The rows of a group lie close to one hidden flat surface of 9 dimensions, which may be shifted away from zero. Surfaces can cross.
Known rows, each followed by its group:
[ -4   3  -2 -11   1 -37   9   5   2   0   0   7  -9 -25  -4 -10] => Q_76
[-15 -16  -1 -21  25  -7   4  24  19  12  10   2  15   4 -11 -13] => Q_76
[  1   1 -11   7  -2  11  12  17 -13  21  12  27  44   0 -13 -21] => Q_394
[  8 -12 -22  -6  21  -1 -15   8   7   3  11 -11  -2   8   8   4] => Q_76
[ 11  20  16   9 -33  24 -17  -1 -18   9 -10   6  14 -15   0  -8] => Q_624
[  6   5  -4  -6 -11 -16   5   7  -7  10   6 -14  12  -3 -19  -8] => Q_624
[ -2   1  -7  -1  -3  20 -30 -18   2 -13 -14   6 -25  14  22  25] => Q_983
[ -5  -8 -16  -5   7   6 -18   7  -3  10  13 -16   5  13   0   3] => Q_624
[ -7 -23  15   6  12  -8   4  -6 -41 -14   9  -5  35   4 -11  -4] => Q_394
[ -6  15   1  -1   8  19 -22  14   9  10  -4   5  -1 -10  10 -14] => Q_76
[ 11 -24 -16   1  10 -12  18   2 -19  -5   8   2  30   6  -3  -2] => Q_983
[ -9 -16 -11 -10 -18  -1 -25 -17 -16  19   9   3   2  -4   6   4] => Q_624
[  7 -13  -3  12  -6  -4  11 -10  -1   2  18   1  -8  -1   0   8] => Q_983
[ 19  -4   0 -20   1   9  -8   7  16  -9 -18  -1   4  11   3  10] => Q_76
[ 11  -8 -19   8   9   7   5  16  -7 -24   6  17   6  -6  13   6] => Q_394
[ -3  24  19  17   1  24 -20   3  -1  16   0   2   5  -4   1 -18] => Q_76
[ 20 -33  16  -5  -6  15  -3   8   6  -1  12  18  16 -19   6   8] => Q_76
[ 11   7 -10   5 -22   1   4 -10 -15  -9  -4  11   7   6  -5   9] => Q_624
[  8  -7   3  10   8 -19   3  -3 -24   5  16   1  17  -9 -10 -10] => Q_76
[ 21  -9 -11 -16  -8   0   1   9   7  17   3  -5  18   6  -9  -2] => Q_76
[ -3 -14   3 -13 -11  -7   8   0 -16   6   0   2  29  -3 -13  -9] => Q_394
[  4   0 -15   7   7   2   6   6 -10   2   9  -9  17  15  -6  -4] => Q_394
[ -8  -2   8  -6  13   5  -3  -1  -8 -30 -24  24   5  -8  13   0] => Q_983
[ 13   3   7  -1 -12  -9  -7   3 -36 -12  -9   1  25 -15  -6  -4] => Q_624
[ -7   8  -1 -10 -18  -8  13  -9  -7   5 -10  13  21  18 -25  -3] => Q_624
[-10  19  24  22   3   0 -10 -11  -1  32  16 -15 -13  -6 -11 -17] => Q_76
[  0 -15  -4  -7 -13   9  -2 -10 -23  -4   0  19  30  10  -4   7] => Q_624
[ -6 -22 -12 -13   3  13 -14 -10  -4  18   5  -4  17  19   2   1] => Q_983
[-12 -23  -7   0  16 -29  14 -13  -6  -4  17  -4  -5  17 -11  13] => Q_983
[ 10   3  -5   5   7 -12  13   3  16  22  19 -24  -2  17 -20  -5] => Q_76
[-13  -9 -25 -34  18 -16   1   5  12  -4 -21  -4   4  14   4  -1] => Q_983
[  9  -9 -29 -18  -1   3  -8   0   9   5  -9  -4  -1   3  16   2] => Q_983
[ 17  13 -18   3  -5  10   2   8  -5 -21  -9   0   3  17   0  11] => Q_624
[  9 -16 -14  18   8 -21  31   8 -17  -7  28  -1  15   3 -14  -1] => Q_394
[-10   3 -26 -21   3 -10  -6  11   5   3  -9  19   4  -9   9  -5] => Q_394
[-13 -24 -23 -13  18 -11 -12  -2  11  -3   6   3 -23 -18  30   3] => Q_983
[ 18  -1  13   3  16 -11  -1 -11  -9 -24 -16 -12   3  18  -7  14] => Q_76
[-25 -12  -5 -23   5 -29   8  -7  14  24   5  -4  -6  -7  -6 -12] => Q_983
[  3   8 -36  -1   8  -7  -1  13  -1  -2   0  12   5   3   5  -2] => Q_394
[-17  -5   2   0  -8   7  11   5  21  13  20  10 -13   4  -8   3] => Q_624
[ 21   5 -33 -13 -11  14   0  13  15 -11  -8  -4  -1  21   2  17] => Q_624
[  4   1   7   0  -4 -14  20   3 -25 -27 -13  14  21 -10  -7  -4] => Q_394
[-13   2  11  28   8   5  -2   6 -16  -4  20  22  -4 -28  11 -11] => Q_394
[ 24 -12 -12  -3 -16  -3  -9  14  -6 -17   7   0  -6 -28  14  11] => Q_624
[-14   9 -21  -2  25 -21  10  10  -1 -10   1  -9  -1  16  -7  -4] => Q_394
[-25   1   6   3  23 -16  -5 -10  -8 -13  -6   7 -15  -8  11  -2] => Q_983
[-19 -12 -22 -31  19 -14 -12  -2   7  -1 -18  -3   1  11  11   0] => Q_983
[ -1  12   7 -25 -19 -18   8   0 -12 -22 -38  11  15 -12  -5  -3] => Q_394

New rows. What belongs after each?
[  1 -29  23  -6 -10   9   0   0 -10 -26  -2  -4   3 -17   9  10] => Q_394
[-24 -14  -8 -11  17 -24  -9 -20 -15  14   8 -11   6  18  -7   1] => Q_983
[-14  -2  12  13   2  16 -25 -21 -18   9   1   8  -2  -6  13  -3] => Q_983
[  7  22 -33  10  -5   4   1   5   8  26  13 -16  -1  18  -5  -7] => Q_394
[ 11  -7 -15 -21 -17  -3   8  12  15 -12 -11   9  -6 -16   9   7] => Q_394
[-11   6  -7   3  -1  13 -22 -15  -1  32   1 -11   1  12   6 -10] => Q_983
[ 11   2 -14  15  -4 -27  26   2 -24  -8  15  12  16 -11 -11  -8] => Q_394
[ -1  -2 -20  -5  16 -17  18  12  18 -14  -5   3 -15 -11  16  -5] => Q_983
[-30 -34   4 -19  20 -29   3 -14 -13  -3  11   4   6   9  -7   7] => Q_983
[ 17  -2   4  -8 -29   8   8   6  12 -17 -12  -3  -9 -12   6   8] => Q_394
[ 31  28  19  16 -23  12 -15 -16 -10 -11 -25   5  -7 -11  10   3] => Q_76
[ 24  28   2  18 -12  13  -1   5 -22 -45 -23  15   5  -5   7   9] => Q_624
[ 12  23 -15   5   3  20 -19   4 -18 -34 -27   2   7  18  11  11] => Q_624
[-18  13  23   7  13   0  16  -1  -3  -9 -14  10  13  12 -14 -10] => Q_983
[ 11  -3   4   2 -25   0  16 -19   4   4   4   6  -3  14 -13  14] => Q_983
[ -9  -1  -5 -20 -10 -22  24  -2  28  15  -5  -3 -12   8 -16  -1] => Q_983
[-16 -18  17 -14  -3   3   8 -15  17 -16   2  14 -16  28 -14  32] => Q_983
[ -3  -9   1  22  25   7   3  -6 -19 -22   8   4  11  18   2   5] => Q_983
[ -2   8   6 -22  -5  -2   6  19  14  10 -11  15  14 -12 -10 -18] => Q_76
[ -4  -5   0 -12   5  -8  -2  15   1   0   2  17   9 -26   2 -12] => Q_76
[  6 -26   5 -18 -22  10 -19   0 -18  -2   0  18  19 -29  10   4] => Q_624
[ -1   5   5  10  22  -1  -7   6   4  -8   5  -2 -10  -1   3  -1] => Q_76
[-11 -24 -11 -18  -9 -27   0 -23   9  13  15  -6 -26   8  -3  22] => Q_983
[ 13   5 -18  12 -10  16  -1   4  17  20   6  -5 -11  -9  18 -10] => Q_983
[ 11   4 -29  14  -8 -30  19   3 -20   7  21  21   8 -20  -3  -8] => Q_394
[  1  -8 -17  12  11   0   0   0 -10  18  13  -7  12 -12  14 -21] => Q_983
[ 16 -20 -32 -18 -18  -5  -3   0  16  13   2   1 -12 -23  27   3] => Q_983
[ 31  -4  -2   2   0 -21   1  23 -37 -23   6 -20  25 -24  -8  -4] => Q_624
[ -9 -32  18 -11  -2  22  -1  -2  14 -11   3  26   1   3   6  19] => Q_983
[-23   5  32  -6   2  10   2  10   9 -22 -18   9  -7 -18   4  -6] => Q_394
[ 12  20  33   9 -24 -22   9 -18  -4  10 -10   0  -9 -22 -13 -10] => Q_76
[ 10  13 -23   0  -6  -4 -10   2 -11   4  -1 -22   6  17  -8   1] => Q_624
[ -7  -3   8  18   2  18   1  15   6  -3  15  19  -3 -21  12  -5] => Q_394
[ -9   1   2  12  14 -10  27  -4  -7   8  10  -5  19  23 -23 -11] => Q_983
[-14  -8 -16 -17  20   2   1   6  12  14  -4 -10  12  20  -1 -10] => Q_983
[ 14  24  -6   7 -12  10  11  11  12 -11 -22  13  -7 -26  20 -17] => Q_983
[ -2  32  -4  17  -2  -6 -25  -9 -23  12  -5  -1   2 -15   5 -21] => Q_76
[-28   7  11 -25   7 -14  -1  -3   7  -4 -29  15   3 -10   4 -14] => Q_983
[-25 -23   7 -23  -5  -2 -11  -8   5  30   3  10   7 -23   9 -16] => Q_983
[  1  -1   2   4 -21  -3   6 -22 -31 -20  -8  32  14   1  -4  11] => Q_624
[  5 -26 -14 -22 -31   5  13 -11  -1  -7  -3  34  15   7  -3  20] => Q_624
[ 12  -8  -5  15 -23   9   5   0   1   7  27   5  -6  -9  -1   6] => Q_624
[-8 -7 14 24  0  6  8 -9 -1 16 26  2 -8 -7  0 -6] => Q_983
[-10   7 -28  -1  34   2  -9   6   2  -3 -11 -14   5  20  14  -9] => Q_983
[-22 -25 -12 -20   9 -21 -19 -16  -8  11   0   1  -8 -17  19  -2] => Q_983
[-14 -22  -5  -3  17 -12   0  -3   2  -6  11   8 -14 -18  15  -1] => Q_983
[-14  -2  -5  -2  16   0  -6  -1   8 -18  -9  10 -21  -7  21   6] => Q_983
[-13   0  -6  -1  13   7 -11   9 -16 -11  -7  27  20  -9  10  -9] => Q_394
[ -3   1 -11  -8   0 -21 -11  -2 -23   2   0 -14  10  -1  -8   0] => Q_624
[ 13  -4  -6  15  12 -29  18   4 -10 -22  14   2  -7 -11  -3   5] => Q_76
[  3   2  -6  -1  12   0  29  10   4  -7  -6   1  22  23 -15  -6] => Q_983
[ -5  -9   2   7   8  -5   9   4 -20  -8   8   2  22   1  -9  -7] => Q_394
[ 30   7 -11  25  -9  25  -2   6  -8 -31  -1  -4  -9  -1  20  15] => Q_394
[-20  -3  18  -1 -26   5  -7 -14  -1  26  12  16  -5 -18  -3  -7] => Q_624
[ -9  14 -12   1  14 -17  10   7   3 -17  -5 -11 -16   7  -1   1] => Q_394
[-3  5  7 18 -7  3 12 -9  3 10 12  2 -9 -1 -1 -5] => Q_983
[-17  18 -14   6  17 -21  21  18  -5  -2   5  33  11 -11  -8 -18] => Q_394
[ -3   6  17   0 -15   9   1 -10   5  -4 -14  18 -10 -11   7   3] => Q_983
[ -9 -22  -7 -21  -5  -9  -7 -18  -9  15   0  -1  15  11  -4   2] => Q_983
[ 17  -1 -22  -3 -14  23 -20 -10   0  13  -7  -7   5  14  17   3] => Q_983
[ 18 -24 -20  -3  -5 -19  38  15   2  -7  21  -7  16   7 -19   5] => Q_394
[  4  -1 -21   7  -8 -41   8 -33 -14   6  11 -18 -23  13  -9  14] => Q_983
[ 13  -8 -12   1   4  29 -12  -1  -7  -2  -9   4  21  16  13   2] => Q_983
[ -2   7 -23  -6  12 -18 -12  -7 -30 -22 -19   1  13   6   7   1] => Q_394
[ 24  12 -23  11 -16  20   0  16   1  -7  -1  28   3 -17  18   0] => Q_394
[ 16   4 -34  12  -5 -26   1 -20 -16  14   9 -19  -8   1  10  -1] => Q_983
[ 12  27   5  19 -17  -4 -14  -9 -27  12  -7   7  11 -21   0 -20] => Q_76
